The same things were measured in two ways. Each way mixes the same 12 hidden numbers, adds some noise and spreads widely along 7 directions of its own, which tell nothing about the thing.
Some things both ways: the first way, then the second way.
[-13  -8  -5   7   9  11  13  -5  -1  13  16   2   1   0  -4   1 -12  -6
   5  -3]
[  9  12 -14  -9  16  21  19  18 -13  -6   7   9  -4   6  -3  -2   2   5
  -3  -6   8]

[ -1  -3  10  -1  -4   7  -8  10 -14 -13  -1  -2   2  13  -4   8  -6  -5
   5  -5]
[  1   2  -5 -11   3  -7  -6  11  12  -4 -10 -21  15  -4   7  -8   6   4
   1  -1   7]

[  1   8  -3 -11   9  -1  11 -12 -11   0  11  -4  17  10   3   2 -18 -13
  -6   5]
[  1   0  -6  13   8  15  -6 -10   6   5   6  -1   3  -6  -7  -2  -1   3
   1 -12   4]

[-12  -6  -8   5  -2 -12  22  15   1  -7  10   3   4   4  -8   0  -7 -18
 -14   0]
[  0 -18 -10  13   0 -15  -4  12   1   0  -6   8  10   6   4   7   1   6
   8  10   1]

[ -8  17  10   1  14  17   5   8  17  28   8 -12   6 -11  -3   6   9   1
  -3  -3]
[  1  22  12   3  23   9   3   5  -2   3  -8 -13  -3  -2 -14   9   5  -6
   0  -6   6]

[ -6  -5   7   8   7  11   4   3   2  -5   7  -4   2   7  -8   4 -13 -11
   5  -7]
[ -2   6  -7 -16   3  -3   8  25  11  -3 -17  -4  10  -5  15   5  10  -8
  -1  -2   6]

[ -7  -2 -10  -3  -5   2  12   3 -15   2   4   0   8   1  -2   1   2  -4
  -5   2]
[  1  -2 -14   5   1   4   4  12 -10 -14  -7  16  -4  -1  10  -5   5   0
  10   4   0]

[-15  -3  -8  12   4   1  14   5  16  18  18   9  11 -18  10   0   0  -5
  -1  11]
[ -4  -5  -1  -8  -7  -7  -5   1  -1 -11  -6  -8   5  -1   8  -8  -1 -15
   1   0 -11]

[-14   0  13  -3   9  10   1  17  15   7  -2  -4 -12   1 -17   7   1 -15
  -3  -9]
[ -3   7  -4   0   2  19  10   5  10   6  -5  12  14  -5  -3 -10  -9  -8
  -3  -6   7]

[  1  19  -7  -6   4   8 -11 -12   7  10 -16   0 -11 -12  -4   8  17  13
   7   5]
[-15  -4  -3  11   4  -3   0  -5 -13   5  16  -4  10   9   0   0  -9  -7
   4 -12  -4]

[ -4 -15  -8   7   0   0  13 -14   8  -5   4   1  14  -4 -25   9  -9   5
  -9   2]
[ 13  17  -1  -3  14   1  -4   8   8  -4 -10  -3 -11  -4  18  17   9   6
  -2   7   7]

[  6  20   6   0  -5   6 -16  -3  -5  -7 -12   1 -16  -4   7   4   6  10
  15  -2]
[-12  -4   7  -2  -8  -3   2   9 -14   4   6   5  -3  10 -12  12   4  -3
  -4  -1   5]

[ 9  9  5 -7  3  2 -1  7 -7 -2  3 -5 -8 11  8 -9 -2  2  0 -9]
[ -6   8  -8  -1   9  -3  17   4 -13  -2  13  -5  10  -1  -4  -8   2  -6
   7 -11  -2]

[ -5  -2 -10   4   0   7   2  -1  -5   0  -6   2 -15  -5  -1  -8   8   5
   2   0]
[  5   8   6  -9   8  -2  18  12 -14  -8   4   3 -12   4   2  16   4 -10
  -2  -3  -7]

[  1  10   6 -12   3   8  -4   9   4  -1  -1  -3  -2   9   6  -4  -1  -6
  -5  -5]
[  5  -4  -6  10   0  19   2  -4  15   0  -5  11  12 -16  -4 -14  -2  -3
   2  -4   1]

[  3   1  -1 -12   3  -3  -3   0  17   2   2   6   3 -10  -8   0  -1  10
   0  -5]
[ -4  15  12  -2 -16   8  10  -9  -9  -8   7  14 -15 -10   2  -5   0 -13
   1   5  -1]

[ -9  -6 -10  -2   7   2  19  -8   2  10  16   8  11   5   1  -3 -10  -8
  -9  -8]
[  7  -5 -10   5   9  12   8   7   8   1  -8   8   1  -5  -3  -4   2   9
   5   2  -4]

[  8  -2   0 -11  13   9   9   3  21  -9  -2  -7   3   4 -19  -2  -1   0
 -12 -15]
[ -8 -18  -2   5 -10 -15 -11   9   9   7 -18  17   4  11  15   9  -5  11
   3  15  -1]

[  1  -3   5  -7  12  -2  -2   2  21   5  -3   1  -3  -9   4 -10   4   5
 -11   8]
[ -4   6  -4   5   2   5  15   9 -11  -5 -10  14   6  -1  13  -5  -2 -18
   5  -3  -1]

[ -4  -1 -13 -12   1   5   3  10  -7   7   1   6  -8  -4  -6 -11  11   0
   3 -12]
[  4   9  22  -8   2  -7   7  -3  -4   4   7 -24  -7   7 -24  15   2  -8
  -7  -2  -3]

[  0   5   3   5   1   2   6  -3  -1  -6  12  -2   6   1   3   6 -14   1
  -2  -2]
[ -3   2   0  -5  -7  14   1   5   5  -1  -3  12  -7 -13  -3   1  11  -6
  -3  -4   7]

[ -3   9   0 -12  -3  -7  -1  -6 -21  13  -4  11 -13  17  25 -21  -1  -2
   1  -4]
[  8   0   4   2  19 -15  13   6   6   4  -5 -19   7   7 -17   6  -2   4
   8   6 -13]

[ -1  -2  15   3  -6 -13  -2 -10  -2   1  12   6   3   1  14  -9 -22  -1
   8   8]
[ -5   7 -10  -8 -14 -12   4  -4  13   0  -4  -9  11 -11  18 -16   3 -17
   6   5  -2]

[  0   6   5  11 -10   1  -7 -17  10  -4   2  10   3  -2   8  10  -7   9
  19   5]
[ -7 -14  -1  -3 -19 -17  -1   5   6   0 -15   9   5   6   6  -3  -2  -4
   3  14  -4]

[ -2   7   9   9   4  -8  -7  11  19 -10  -1   8  -7 -13   0  10   2   0
   9   2]
[-13  -8  12 -12 -30  -9  -9  -4   0  -9  -5  17 -10   2   7   0  -4   2
   0   4   0]

[ -3  -2  14   8  -2 -19  -2 -15  -4  -1   8  11  -6   3  14  -1 -19   6
  -5   3]
[ -3   4 -14  -3  14   4  12  22   9  14 -20  -4   9   2  -9  -1  10   0
   4   0  11]

[ 13  12 -12 -16  -2   4  13 -24 -16  22   7   2  -8  10  13  -8   0  10
  -2  -7]
[  9  -6  -7   3  -5 -18  -8 -15   8  -4  12   2  -8   7  -3   0  -9  20
   7  19  -9]

[  8  -3  -3  -8   6   2  10 -19   6  -2  15   2  14   2  -1  16 -10   9
  -6  -8]
[ -2  25  -4  -6   8  14  26  22 -26 -13   2   9  -8  -7  -3   1  14 -12
   8  -3   6]

[-10   3   7 -15   0  -3   6   3  -8   3   3   1   7   5  -5  -3 -13 -15
  -4  -2]
[  7  28   1  -3   9  25   8   4   7  -5  -7   5  -8 -15  -4   0   5 -11
   0   1   3]

[ 11  -6  15  -4  -2  -8  -3  -6  14 -22   7   5  -1   1  -3   7 -10   8
  -1 -15]
[  8  10   9  -3 -16   3   9  -6   2   0   0  13 -19  -9  -5   0   4  11
   3  16   1]

Other things, the second way, with their names:
<185>: [ 12   0  -6   1   4  20   7  -3  20   3  -9  11  -4  -6 -17  -4  -2  16
   1  -6   8]
<370>: [ -9   5  24  -4  -7  -2   5   2 -14  -6  -3   9  -8   0   3   7   1 -21
  -8   0   1]
<531>: [  3 -13   5  10  -3 -14 -20 -19  24  15  -4 -21  11   8  -4   0 -14   3
  -3   7  -1]
<373>: [  1   6   5  -6  -9  15   9 -15  -5 -13  12  22 -11 -16   7 -15  -1  -4
  -3 -10   2]
<193>: [  0  -8   1   4 -17  22  10  -4   7  13  -2  13   2  -3 -14  -5  -4 -13
  -9  -3   4]
<896>: [  6   2 -10   6  -1   5 -15   1   3  -9  -5  14  -9 -11  14   2   9  10
   5  13  -3]
<180>: [-13 -19  -5   7  -3   4  -7  -3  -8  11   8  -1   8  10  -4  -6  -9   6
   0  -8  -6]
<390>: [ -3  -6   1   3  -8  -1 -14 -10   9  16  -4 -11  16   8   0  -9 -11  -7
 -11   3   5]
<725>: [ 13  12 -10   8  19  14   8  11  -2   1   1   5  -1   2 -14   5   2  10
   3   8   5]
<532>: [ -2 -16 -14  -5  16 -14  -8  15   3  -2  -7 -19  13   8   6  -2   1  13
   8   1 -14]
<272>: [ -7  -4  -7  -1  -3  -7   4  -2   5   4  13 -13  11  -3  -8  -2   3 -14
   2  -3  -9]
<772>: [  1  -2  24   5 -14  -3  -8 -21   4   1  12  -5 -11  -9  -4   7   0   3
  -5  -2   1]
<128>: [  0  23  12   2   8   6  -1  -6   4   8  -5  -8  -9  -3 -23   9   5  -1
   0   1   7]
<815>: [-12  -2 -23  -3   4  12  12  29 -15  -1  -6   6  13   9  -7  -4   9 -10
   4  -9   7]
<196>: [ -2   9  14  -8  -3 -16  -8 -15   1   2   5 -19  -1   1  -6   3   0 -12
  -6   0  -5]
<238>: [  9  16  13  -3   9  11  11  -7   5  -5  -5  -1 -13  -9  -3   1   1  -6
  -3  -4   1]
<391>: [ -2 -14 -17  12   5  10  -8  14  17   7 -24  15  12  -4   5  -1   6   7
   4   1   7]
<211>: [  2  18   0   3   0  -2   6 -16   4  -9  15   1 -11 -17   7  -4   3  12
  14  -1  -3]
<521>: [ 16  -5 -17  -6   7  -5 -18  -3  18  -4 -11  -8   5   8  17 -14 -11  29
   0  12   1]
<283>: [ -6 -11  -4  -4  -6 -15 -10  -1  14  -6 -14  -4   4  -3  12  -8   4   1
   6   4   0]
<472>: [ -1  -9  -1   3   2  -2   0  -2 -15   3  11  -6   8  14   6 -10 -10   9
  -4  -2   0]
<64>: [ 11   1  -4   2   5  21   6  -4  14   1  -6   8   0 -12  -5  -8   1   9
  -2 -12   9]
<12>: [  0 -10 -11   8   0  14 -12  -5   8   8 -10   8   7   0  -2 -11  -3  10
  -2  -7   7]
<765>: [ -5  14  13  -3  -3 -11  -3   0 -13   0   8 -10  -9   4  -2  13   4  -7
   0  11  -4]
<157>: [ -2 -18 -14  16  10  -9  -6   5   0  15  -1   7  13  19  -6   1 -11  23
   5  12  -2]
<343>: [  8  16  10  -4   8   0  -2 -23  16 -11  13  -7 -18 -17   7   5  -4  -1
   4  -2 -17]
<847>: [ -4   8  -3  -6   8   2   7  12  -6  -3  -5  -2 -10   1  -2   7  11   3
   4  -5   8]
<22>: [ -5  -9   7  -8   1 -19 -16  -1  16  -1 -10 -24  11   8  -3  -3  -5   1
   0   5  -4]
<76>: [ 13   7  11  15  18   4  -3  -9 -14   1  22  -2  -7   8 -19  17  -7  12
  -5   0  -2]
<544>: [  3   5   4   2  -1   3   0 -23   1  -2  16   6 -13 -11  -3  -8  -4  15
   6  -1 -11]
<568>: [  4  -3  11  14  15  14   3  -4  -6  10   5   3  -6   1 -13  11   1   8
  -6 -10   1]
<645>: [  1  -4  10  15   6   6   2   8 -34  -7  29  16  -8   5  -1  14   2  13
  -3   1   4]
<159>: [-12  -3   1  -1   5 -10   4  -7  -9  -4   4 -11  12  -5  11 -19  -4 -15
   6  -9 -16]
<678>: [ -4  -3 -15   1  16   2   8  14  -5   7   0   5   8   7  12   1  -1   9
   3  -7   2]
<694>: [  5  -5  -8  -1  -3  12 -11   7   7   7  -9  23 -11   7  -9  13   1  14
  -6  13   5]
<89>: [ 7 -6 -8 -1  3  2 -7  1  5  4 -4 10  0  7  0  0 -3 17 -5  5  4]
<609>: [ -8   1  -6  -7   8  -5 -15  -3  13   9  -7  -5   8   1  -4  -1   2  -1
  -3  -3   0]
<84>: [ 12   8  14  -2  12   6  13   7 -11 -10   9 -10  -1  -3  -3   5   0   0
  -4  -4  -3]
<387>: [  0   8   8   5  12   0   5   2 -23 -14  19   5 -10   3  -1   8   2   8
   2  -7   6]
<493>: [ -6  14   6 -20   1   1  19   8 -14 -13  -2   8  -9  -3   4  -8   3 -11
   1  -5  -3]
<564>: [-13  -8   5   1  -3 -15  10  19  -1   1  -8   0   4  -1   1  13  11   2
   8  -2   5]
<122>: [  8   8  -2   4  11  17   6  -2  -5   1  10   1  -2   0 -10   2  -1  -4
  -6  -9   6]
<274>: [ -5   8   2   4  10 -20  -3   0  -5   7  -3 -12  -7   0  13  11   8   3
   9  13 -13]
<364>: [-17  -7  -6  -6   0   1  11  15  -9   2  -1   2  19  -1   6  -6   4 -19
  -1 -18  -1]
<338>: [ 15   6 -10  10  10   1  -1   1   0  -6   2 -10   1  -1   5  -2   0   5
   4   6   6]
<479>: [ -6   8  -6  -5   8  -5   5   7  -5  -2   5 -17   9  -1 -10  -3   7 -18
   5  -3  -6]
<167>: [-4  0 -2 -1 13 -9  2  4 -9 -4 12 -4  1  4  3  4  0 11  5 -5 -3]
<309>: [ -4  -1   5  -2 -12  24  14  -3  -3  -2  -4  26 -13 -11   1 -12   3  -8
  -3  -3   1]
<106>: [-24 -17   1  -1 -18  -8  -5  -1  -2  12  -6  11  12  10   7  -4  -8  -4
  -2 -10   4]
<787>: [-12  -7   5  -5 -19  -5   8  10   4  13 -20   9   0   1 -10  -1   8  -7
   1  10   3]
<353>: [  7   7   7   1   6  16  12 -10   1   2   4   1  -8  -4 -17   5  -2  -6
  -4 -15  -2]
<901>: [  2  -4   2   6   1  -9  10  13 -17  -3   6   8   3  14  -9   7  -4   8
   3   9   2]
<266>: [ -2 -13  -1  -2   1   8  -2   0   8  -2  -8  -9   2  -2  -7 -14   5   4
  -1 -12  12]
<540>: [ -1  11  -3  -2  16   0  -1  -2 -13  -8   9  -4  -2   0   1  -5   0   7
   5  -5  -7]
<747>: [ -9  -6   4   2  -4   1   8  16 -23  -7   3   9   3   3   6   4   6  -3
  -1 -10   8]
<853>: [  3  -4  -3   6   0   3  -4  -7   5   5  -2  -9  15  -5  -1 -11  -1  -9
  -3  -6   1]
<296>: [-13   1  -4   3  19   0  -5   7   7  17  -1 -21  20   5 -13   3   2 -10
  -2 -10   2]
<792>: [ 11  13   0   0   5   0   9  -5 -23  -8  25   8 -14   2  17  -2  -6  11
   0  13  -8]
<728>: [  2  17  -1  -3   4 -12   5  -3   8 -10   3 -11  -2 -18   8  -1  10  -6
  11   5  -6]
<293>: [ -1  12   0   1  10  -3  18   5 -20   1   7   2  -5   5   9  -1   0  -1
   4   4  -3]
<703>: [-9 -5  4  2  2 -9 -1 15 -6  0 -9 -9  9 11 -6  2  3  0  2 -1 13]
<888>: [ 13   4  14   1   0  -2   9  -2  -2 -10   0  -3   6  -4   3   0  -4 -15
  -7  -4   3]
<202>: [ 17  -1  10   9   3   4  -2  -3 -10  -6   4   8 -10   8  -3   9  -7   4
  -7  11   0]
<504>: [  0  14 -10  -3   1  17  17   3  -5  -3  12  10   6  -5   1 -10  -5 -16
  -3  -7   5]
<38>: [-13 -19   5   0 -21 -15  -8   4  -4  11  -6 -10  12  17  -9   3  -2 -11
  -6   2   8]
<495>: [  0   2   4  -4 -13   4   7 -14  -8  -7  13  12 -11  -2   6 -15  -7   3
  -1  -1   3]
<444>: [  0   0 -19   5   1   1  -3   6  13   4 -10   0   2  -9  13  -2  13   1
   7   5   8]
<722>: [-16   3 -22   6   4  13  -1  24  -7  17 -16   1  20  13 -11  -2   4 -19
   0   0  14]
<879>: [ 11   3 -26   2   9   3 -14  -9   7  -6  10   6   0   3  10  -9 -10  26
   5   3   1]
<60>: [-12 -10   1   2 -17  -3   0   7   8  -2 -14  13  -2  -3   4   8   5  -9
   6   0   2]
<762>: [  9  -7  16   5   3   8  -7 -28  12   7   9   6  -6   2  -8  -7 -18  23
  -9  -7   2]
<144>: [  8   6  10  -6  -7  -5 -17 -21  22   1   0 -10 -14  -4   2   6  -3  22
  -3  -2   9]
<443>: [  4  -5  -5   8  -6  -5   5  -2 -12 -11   5  11 -10   4  14  -2  -1  11
   8   4   4]
<177>: [ 10  20  14  -6  10   9   5   9  -2  -6 -12  -3 -15  -7 -10  13  15  -7
  -5   3   7]
<356>: [ 18   5  10  -9   0   5 -10 -24  16  -7  14  -1 -24  -3  -1   1  -6  24
  -9   4   4]
<359>: [ 14   2  19  -6   5  -1   3   8   6 -15 -18   5 -18  -2 -15  20   8   4
  -3   0   4]
<556>: [  8  16 -13  10  -2  13   2  -4  -3 -11   6  14   1 -19   9 -12   2  -1
   9   6  -1]
<131>: [-16 -10 -18  -2   3   3   3   6   0  11  -6  -5  14   2   6 -12   2 -11
   3 -14  -3]
<655>: [  7  16   0  -7  -1  -7   8   1  -3 -12  19  -6 -11 -10   7  11   8   8
   6   1  -1]
<411>: [  7  21   6 -10  20 -18   7   4  -6 -13  15 -23   2  -1  12   2   2  -3
   2   6  -5]
<415>: [  1 -12   7  -4  -5   0  -4  -6  23   0 -16   6  15 -14   7  -6  -3  -7
  -5 -15  -1]

Some of these things the first way, each followed by its name:
[ -7  -6   8   1   3  -5  -6   8  28   8   2   9  -4 -19  -5  -8  -1   3
  -1   8] : <390>
[  1  10   5  -5  -4   6  -6  21  -9  -3  -7 -16 -12  -8 -11 -19  11   4
  -1  -7] : <444>
[-12   0  14  -3   6 -13  13  12   4   1  15   1   1   5  10 -11 -22 -25
 -10   0] : <725>
[ 13   6  17  -4  10  10 -12  -8  -9 -19  -1 -13  -3  18  13   7 -12   1
   3   0] : <64>
[  2  15   9  -3   0  -7  -1  10  19   3   1   2   0 -12  -8   6   5   5
   2  -7] : <128>
[ -4   8   6  -2  12  15  -2   8   8  -9  -5 -11  -5  -8  -5   9   8  -8
  -1  -5] : <180>
[ 16   4   1 -20  -6  -4   8 -12 -21 -12   0  -4  11  15  11  -9 -13   0
 -19  -1] : <896>
[-14  -3  -5   8 -13  -2   6  -4 -10  24   5  12  -1   7   0  -8  -4   5
   3   4] : <411>
[ 10   6   1  14 -18  -5  -6 -26  10 -11   1  10   9  -1   7  19  -9  22
  15  12] : <196>
[-3 -6  7  1  5 -4  3 10 -4 -2  0  1 -4 16 -5 -1 -7 -7 -7 -2] : <762>
[-9 -3  0 10  4  2  0 18  3 -2  7  3  3 -5 -4 -1  3 -8 -1  0] : <747>
[-18 -12 -10   3  -4  -4   8  22   1   5   0   4  -2  -8 -24  -2  10   2
  -6  -4] : <238>
[  1 -18   6   8   8  -3   4  -6  27 -10   6   7   4  -6  -6  11  -9   7
  -7   7] : <521>
[ -5 -13  -5  -2  -4   6  11  18  -1  -7   9  -5  13   5 -15   0   0 -11
  -6  -5] : <853>
[ -6   5   2   1   5  -2   6  12  34   6   8   3   4 -25 -11  -2   4   2
  -1  -5] : <765>
[ -1  -1   0 -13  -2  -1   0   6 -14   4  -3   1   4  10   3 -13  -3   2
  -8   2] : <370>
[  0   0 -12  -8  -1   5   2  -3   7 -14  -2   3  12   7 -18  22  -2   7
   4  -2] : <22>
[ 10  -3  11 -10  -3   2  -8 -25 -19  -7  -5  -5  -2  17   6  -2 -10  13
  -2  -2] : <293>
[ 11  12  -6  -3  10  16  -1  -1  15   7   5 -10   5  -5  -1   2   7  21
   3  -3] : <283>
[-11   6 -14  -1  -5  -5  11  24  13   6   5   7  -5 -16  -9  -9  11   1
  -2  -7] : <479>
[-13  -5   2  -7  -5   7  -3  13 -10  -7  -1  -1  -9   0  -9  -8  -1 -16
  10  -8] : <193>
[  4   8   3  -7   6   1  -9  11  -9  15 -12   3 -24  -7   1 -13  20   7
  -3  -7] : <106>
[ 22   4   0  -8  14  16   4  -5  11   2  14 -11   6  10   6  -2  -8  18
  -6  -8] : <373>
[  4  14  -6 -11  -1  -6  -9  -7   9  -5 -13   9  -4  -3  -5  -1   1  15
  -2   0] : <296>
[ -1  -4 -13   5   7   1  12 -14  13  -1   7  13   6  -4   7   7  -1   7
 -11  -1] : <532>
[ -2  -3  -9   7  -4  -2   2  -7  -2   1   1   5  -6  -2 -11   5  -6  14
   6   4] : <356>
[-4  7 -1 11  4 11  1 -4  9  0  2 -2  8 -2 -3  6  1  1  2  0] : <568>
[ 21   8   9 -12  15  -8 -11 -18  -5  -5  -4   1  -9   2   9   3  -6  12
  -5   3] : <144>
[-17   7   3  11  -6  -4   5  -2 -24  13   9   9  -4  10   8   4 -10 -17
  15   0] : <185>
[  9 -10 -15  -1  -6   2   2   0  -7 -11  -9  11  -4  16 -10   7  11   9
 -10  -7] : <415>
[  8  10 -14 -21 -13  -4 -10   2 -15 -28 -16   6 -13   8  -4 -13   0   5
   9  -9] : <272>
[ 12  18  13   4   2   4   4  11   9  -4   2 -12  -6   3   6  -7  -3   6
  -3  -5] : <609>
[ 14  22  -8 -21  16  21   1 -20  -9   6   1 -13   6   6   3   7   2   2
   6  -8] : <60>
[ 15   5   1 -12   5   5   8 -15   7 -20   0  -5   0   7  -3   6 -15   2
  -8  -7] : <694>
[-11  -9 -10   3  -3   0   8   6 -19  10   5  -1  -1  -4  -8  -4   9  -2
   0   2] : <443>
[ -9   3  -2  -3   9  18  19  -3 -23  23  17 -17   5  11   4  -4  -9 -17
  -3   0] : <122>
[ -5   0  -5   8   4   1  17   2  12  12   9   1  -3 -10  -9   4   1  -5
  -3   2] : <879>
[-3  2  9  1 -6 -1  9 18 19 -1  8 -3  5 -9 -9  2  3 -9 -7 -5] : <556>
[-13  -4  -9  -2  -5 -10  -2   3   7  15  -5  17 -21 -14  -9  -7   6   7
   0   3] : <504>
[-18   1  -4   6 -19  -7  -6   6 -32  14  -2  14 -11  -7   9  -6   8  -7
  16  10] : <38>
